There are 5 ways to turn a row about zero (a turn may also mirror it). The second row of each pair is the first, turned, with some noise. The first 45 pairs use one turn. New pairs use 2 turns, one after the other, and a turn may come again.
Known pairs, each followed by its turns in order:
[-10 -11   5  13 -24 -19 -16 -17]
[  3  22 -16   1  25  24  -8  -3] | (1)

[ 17   1 -23  -4  22  18 -15 -10]
[-29  24  -8   1  11  12 -14 -10] | (4)

[  3 -11 -19  17   9  -3   2 -13]
[  0   4  -6  16  -8  -6 -11 -22] | (0)

[ -3  -7  -4  -7  -4  21 -17  14]
[ 12  -9   3 -24  -6  -7   9  -4] | (3)

[15 12  9 19  6 18  8 24]
[ -4 -37  12  -7  -5  -4 -13   3] | (1)

[  9 -19 -21  22   5  23   7  16]
[ 30 -13  27  -9   0  -7 -15 -10] | (1)

[ 20 -11  -6  15  20  20  -7   2]
[ 15 -14 -14   1 -14   8  25   8] | (2)

[ 22  11 -23 -21   5  11  -7   6]
[ 10 -21 -18  14  22  19   3  -7] | (2)

[ -2   9  -5  23  -1  -4 -14  23]
[ 13  -7 -18  -1 -10   5 -23 -10] | (4)

[ -7 -17  -9  16  13  -6  -9 -22]
[  6  24   9  -4  -2  14 -16 -19] | (3)

[-24  14  -1  15  -6   6   7 -15]
[  5 -17 -10 -18  -6  -3  12 -22] | (0)

[ 12   4 -14   1   2   9  22   9]
[ 11   9 -10   6  18 -14   9   8] | (3)

[  1 -13   6  16 -15 -12   6   7]
[-18  16  -7  -4 -12  -8  -1   7] | (3)

[-14 -18  -7  15  21  23  -1  19]
[ 34  10 -16   4  13   2 -17  -9] | (0)

[  5 -16  19  -6   2   3 -10  14]
[ -3 -15  -3  26  -3   9   7  -2] | (4)

[  1   9  12  16   0  13  21 -19]
[  7  18   4  20 -16 -15   8  -5] | (2)

[-13   3 -19  13 -22   6   7 -18]
[-16 -11  -4 -15   4   2  -2 -33] | (0)

[-11 -19  18  15  -7  -1  -8 -14]
[  8  18  10 -18 -15 -10   0 -14] | (0)

[ 21  23  11 -24  -7   1   3 -10]
[ -9  -6   2 -18  20  22  16  22] | (4)

[-11  12   8 -18  -5  -1 -12 -11]
[-13   4 -15   6  10  -5  17   1] | (1)

[14  8  6 -8 -4  3 23  5]
[ -8  -7  11  22  -4   4   3 -16] | (2)

[-19   3 -20 -16  20  -5 -19  22]
[ 29 -20  15  17   9  19 -10   4] | (0)

[ 22   0  19   4 -11 -17  -1  24]
[-29 -10  11 -14  -6  19 -15  -4] | (1)

[-18   6  -9   1  10  13  17   4]
[19 24  1  2  7 -4  2 -4] | (4)

[  2 -20  -8   1  12 -16  24  19]
[ -6  25  13  11   4 -30   4   1] | (3)

[ -1 -20 -17   3   3   2 -21 -22]
[ 33   1  -4 -17   7  -2  -1  14] | (2)

[  9   3 -14  -8  -2  23  -8 -21]
[ 30  -7 -16  11   4  -2  -4  -3] | (2)

[ -5  14  -9 -21  -1   3   6 -20]
[-13 -26  -3  -7 -14   9  -9   6] | (0)

[-15 -17  16 -17  14 -23   6  18]
[ 11 -13 -11  14  -6 -10  34 -13] | (4)

[ -8  21   2 -24   4 -14 -16 -24]
[ -7 -32  16  -4 -21  -1  -2  11] | (0)

[-21  11 -11 -13 -20 -16 -20 -11]
[  2 -13  20 -30  -5  11   4 -19] | (4)

[  0  19 -22 -18 -22  15   4  12]
[  5 -19  -7  -2 -15   4  24 -30] | (1)

[  0 -13 -11  14   3  20 -17  13]
[ 12  -9  15  -6  17 -14 -11 -16] | (1)

[-18  -9  17   5 -13  -7  -3 -14]
[  4  -8  20   1 -22  -8   7   3] | (4)

[-15 -17 -11  21  18  -3  23 -21]
[ 17  12  19  -7   2 -25  26   6] | (2)

[15 15 -4 -2 10 -3 -7 21]
[12 -3  6 10 -6 -3 24 12] | (3)

[ 16   2   0   9  -2 -21  13  -2]
[-9 17 -7 20 -4 -1 -2 14] | (3)

[-14 -15   2  24  -8   8 -24  21]
[ -1  -9  12   8  30   0 -23 -22] | (1)

[ -3  23  11 -19  19   4 -17   6]
[-27  -6 -10   5  -1 -27  13   2] | (1)

[-3 12 19 17 18 -2 23 -3]
[-17  14   9  17 -13 -14  19   5] | (2)

[ -4 -22 -20  20 -12  22 -20 -11]
[  5   7   7 -10  16 -13 -26 -33] | (0)

[ 15  -7 -24 -14 -10  -4  -4   6]
[ 20   5   6  -6  -1 -10  -7  23] | (3)

[-15 -18  -6 -11   7   6   6 -11]
[ 14 -12   9  -8   6 -22   0   4] | (2)

[-22  13  10 -24  -6  16   4 -22]
[ -5 -33  -2  -3  19   9 -19 -11] | (3)

[-23 -21  -5  20 -22   8 -12  14]
[ 17 -11  20  16 -14  -7 -23 -17] | (4)

New pairs. What belongs after each?
[-23  -5   3   7  -4   0  -1  23]
[  7  13 -21  10 -17   3 -11   6] | (4) (3)

[-16  -1  11  21  -7  -8  -6  18]
[-16 -16   1  -5  25  -6  -6  -1] | (3) (3)

[ 24  -4  18  -2  14  15  14 -18]
[ -8   6 -13   9 -10   8  -6 -35] | (0) (1)

[ -6  -7 -23 -20  15  22 -16  -1]
[ -8  -6 -12 -25  -2 -19  21  18] | (1) (4)

[-21  22 -15  -4 -10  18 -19 -11]
[ -7 -24   8  35   2  -4 -13 -10] | (2) (0)

[ -9 -23   9  12  -6 -19 -23  -6]
[ -5 -12  17 -34   7   0   4   8] | (3) (0)

[ -7  14 -11 -12 -11  17  15  15]
[ 22  16   9  -6  11 -13   6  16] | (2) (2)

[ -2  10 -24  -4 -21  11 -14   1]
[-11   9  -2  -8  18 -22  14  13] | (4) (1)

[-11   0  16  -4 -17  -7  22   1]
[-18 -13   0   1 -13  20  -9  -5] | (2) (3)

[ 15   7 -16 -23  19  15  -7  20]
[  0  -6  28  14 -16  26  16   3] | (3) (2)

[ 18  -9  -6 -19  -1  -3  22 -22]
[-12  -3 -16  17 -18  -4 -10  24] | (2) (4)

[-24  24  -2  25 -18 -17 -18  19]
[ 36   9 -21 -26   6 -12  13  17] | (1) (2)

[ 12 -11  -2  17  16  15 -24  23]
[-42  -1 -13  -8  -7   5   6  10] | (3) (0)

[  6  24 -17  12  18   8 -22 -16]
[  1  31  -9 -12 -20  -2 -10 -22] | (1) (1)

[-18 -22  -7  24 -21  -3  23  -6]
[-23   7 -22 -10  -9  17  23  22] | (2) (1)

[  9 -16 -14  -1  17  18  -8  -7]
[-15  23  -8  16   7   7 -10   5] | (2) (0)

[ -6   0   7  -4   4 -21  13 -13]
[  2 -23  -4   2   0   0  -3 -18] | (1) (1)

[ 21  -8  24 -10  -7   0  11 -18]
[-13   1 -22 -15 -26   4   8   0] | (2) (3)

[ 20  -7  17   6 -18  23   8  19]
[ 17 -32  -8  21  -3  11   4  13] | (0) (0)

[  0  -5   8 -10 -11 -16   3  16]
[-14  -5  -7  13 -12 -13   5 -10] | (0) (2)

[-16  12 -22 -18   3 -11  18 -19]
[ -9  10 -34  -4 -21  -3  15   4] | (2) (4)

[ 11  -2  14  -5 -13  -1  18  12]
[  5  20   4   2  -8 -18  16  -6] | (4) (3)

[ 10  12  -4  21  15  -2  -2 -16]
[  8  17 -13   1  -6  21 -17  -2] | (0) (1)

[  0 -11  20 -11  16 -17   3  12]
[ 25   2   6   5 -15  15  -8   1] | (4) (1)

[-4 -4 -8 15 20  1 -8 19]
[-17  -6 -18  -9 -11  -2  10  11] | (3) (0)

[ -5 -22  17 -20 -22  22 -17   9]
[-13  -7  -3  24  20  -7   0 -37] | (1) (3)

[ -7 -10   9  10 -17  -3  11  15]
[ -1  16  -3   4 -25  -6  -1   0] | (4) (3)

[  2 -17  -1 -19   0 -18  -5  -3]
[ -8 -17 -17 -16  -9   6  12  -3] | (0) (3)

[-12 -19  13  24  18 -12 -18  21]
[-13  12 -23 -11  -7   3  -5  37] | (1) (2)

[ 10  10  -4  19 -19  17   3   5]
[ 16 -10   6  -6 -25   4  15  -1] | (4) (3)

[-17  16  -9 -25  -1  16  -7  24]
[ 16  -4  12  13 -19   9 -22 -24] | (2) (0)

[-16  -1 -17  10 -20  -3  20 -20]
[ 25  14 -31   2   2   0   8   6] | (1) (3)

[ 14  14  -9  19   7  20 -25  20]
[ 12 -16  11 -16 -29  14  21   4] | (3) (1)

[-10 -20  14  10   9 -20  -2   5]
[ -4  -9 -28  10   0   6   4  14] | (0) (3)

[-19  -2   4 -16 -12 -22  24   7]
[ -2  11  16 -12 -25  13  -4  22] | (4) (1)

[ -5  16  20 -19  -4  21 -22  13]
[ -8  30  -1  -8  -8  22 -23  -1] | (3) (0)

[ -8 -23   8  -3 -13  -7   4  -7]
[-10  -3 -15  20 -13  -7  10  -3] | (1) (2)

[ 11 -14 -23 -11  24  15 -14  16]
[ 15  11   4  -6 -29  20  19  -9] | (0) (3)

[ 24  17   6   1  23  -2 -10   4]
[ 19  -8  -2   9  -7 -13   8 -28] | (4) (1)

[-16   8 -19 -22 -19   9  22  11]
[-14   1   5 -16 -12 -17  -3  37] | (4) (1)

[ -6   9 -21  10 -15  22  21 -12]
[ 11 -19 -10  28   3   1 -23  10] | (3) (0)

[ 18  22  -4  -4   3   5   5 -17]
[  3   9  13  -1 -19  10   9 -21] | (1) (1)

[ 17  14  -6 -12 -13  15  16 -10]
[ -4 -10  -1 -24  20 -18   2   1] | (0) (2)

[ 11  -2  -1 -14  15   2  -1   1]
[ 1  6  1  1 22  7  4 -5] | (4) (3)

[ 12 -16  23 -16  24 -23   5  13]
[ -4  39  21 -11 -16   1  -8   0] | (3) (2)

[ -1 -16  -6  -1  -4  16  -7 -16]
[ 14  -6  -9   2   8  14 -13  11] | (3) (2)

[  8  -8 -16  16  15  -7  -3 -22]
[-10 -12 -16 -15  16  17  -6  -6] | (1) (4)

[ 15  19  -2   3 -15   5 -19 -22]
[ -7   4   7  17  18   9 -29  -8] | (3) (4)

[ 21 -21   3 -21  15  -5   2   1]
[ -2  -9   4 -15   0  13  22  25] | (1) (0)

[-16  -8 -18   7   4 -18   6   8]
[ 22  10  -8  12 -20  -6   4  -4] | (0) (2)

[ 13 -14   8  17 -12  -3   3   8]
[ -3  16  15 -13 -21  -2   3   4] | (4) (3)

[-11  -5 -19   5 -12   2  -7  16]
[-17  20  -4  10 -11   7   3   8] | (0) (4)

[ -3  10 -22 -13 -18   0  20  -1]
[-23  19  -5  -8 -20  -1   6   9] | (2) (4)

[  8 -17 -11  -8  23   3  17  21]
[ -4  19 -20 -19  -9 -21  -8  -6] | (4) (4)

[ 22   7 -23   7 -11   9   6   3]
[-16  21   5   0   7  -6 -11  17] | (2) (4)

[-10  -9  19   8 -11 -23  23   0]
[-29 -28   1   3  -9  10  -1  -3] | (2) (3)

[ 6 15  0 -2 -4 16  1 -8]
[10 -7 -3 -4 13 -5  0 17] | (4) (0)

[ -9   1 -20  15  18   6  12 -18]
[ 20  -7  -8  16   5  20   8 -15] | (3) (3)

[ -4 -24  -3  22  13  18 -12  -5]
[-26 -10 -13 -29  -6  12  -5   4] | (0) (4)

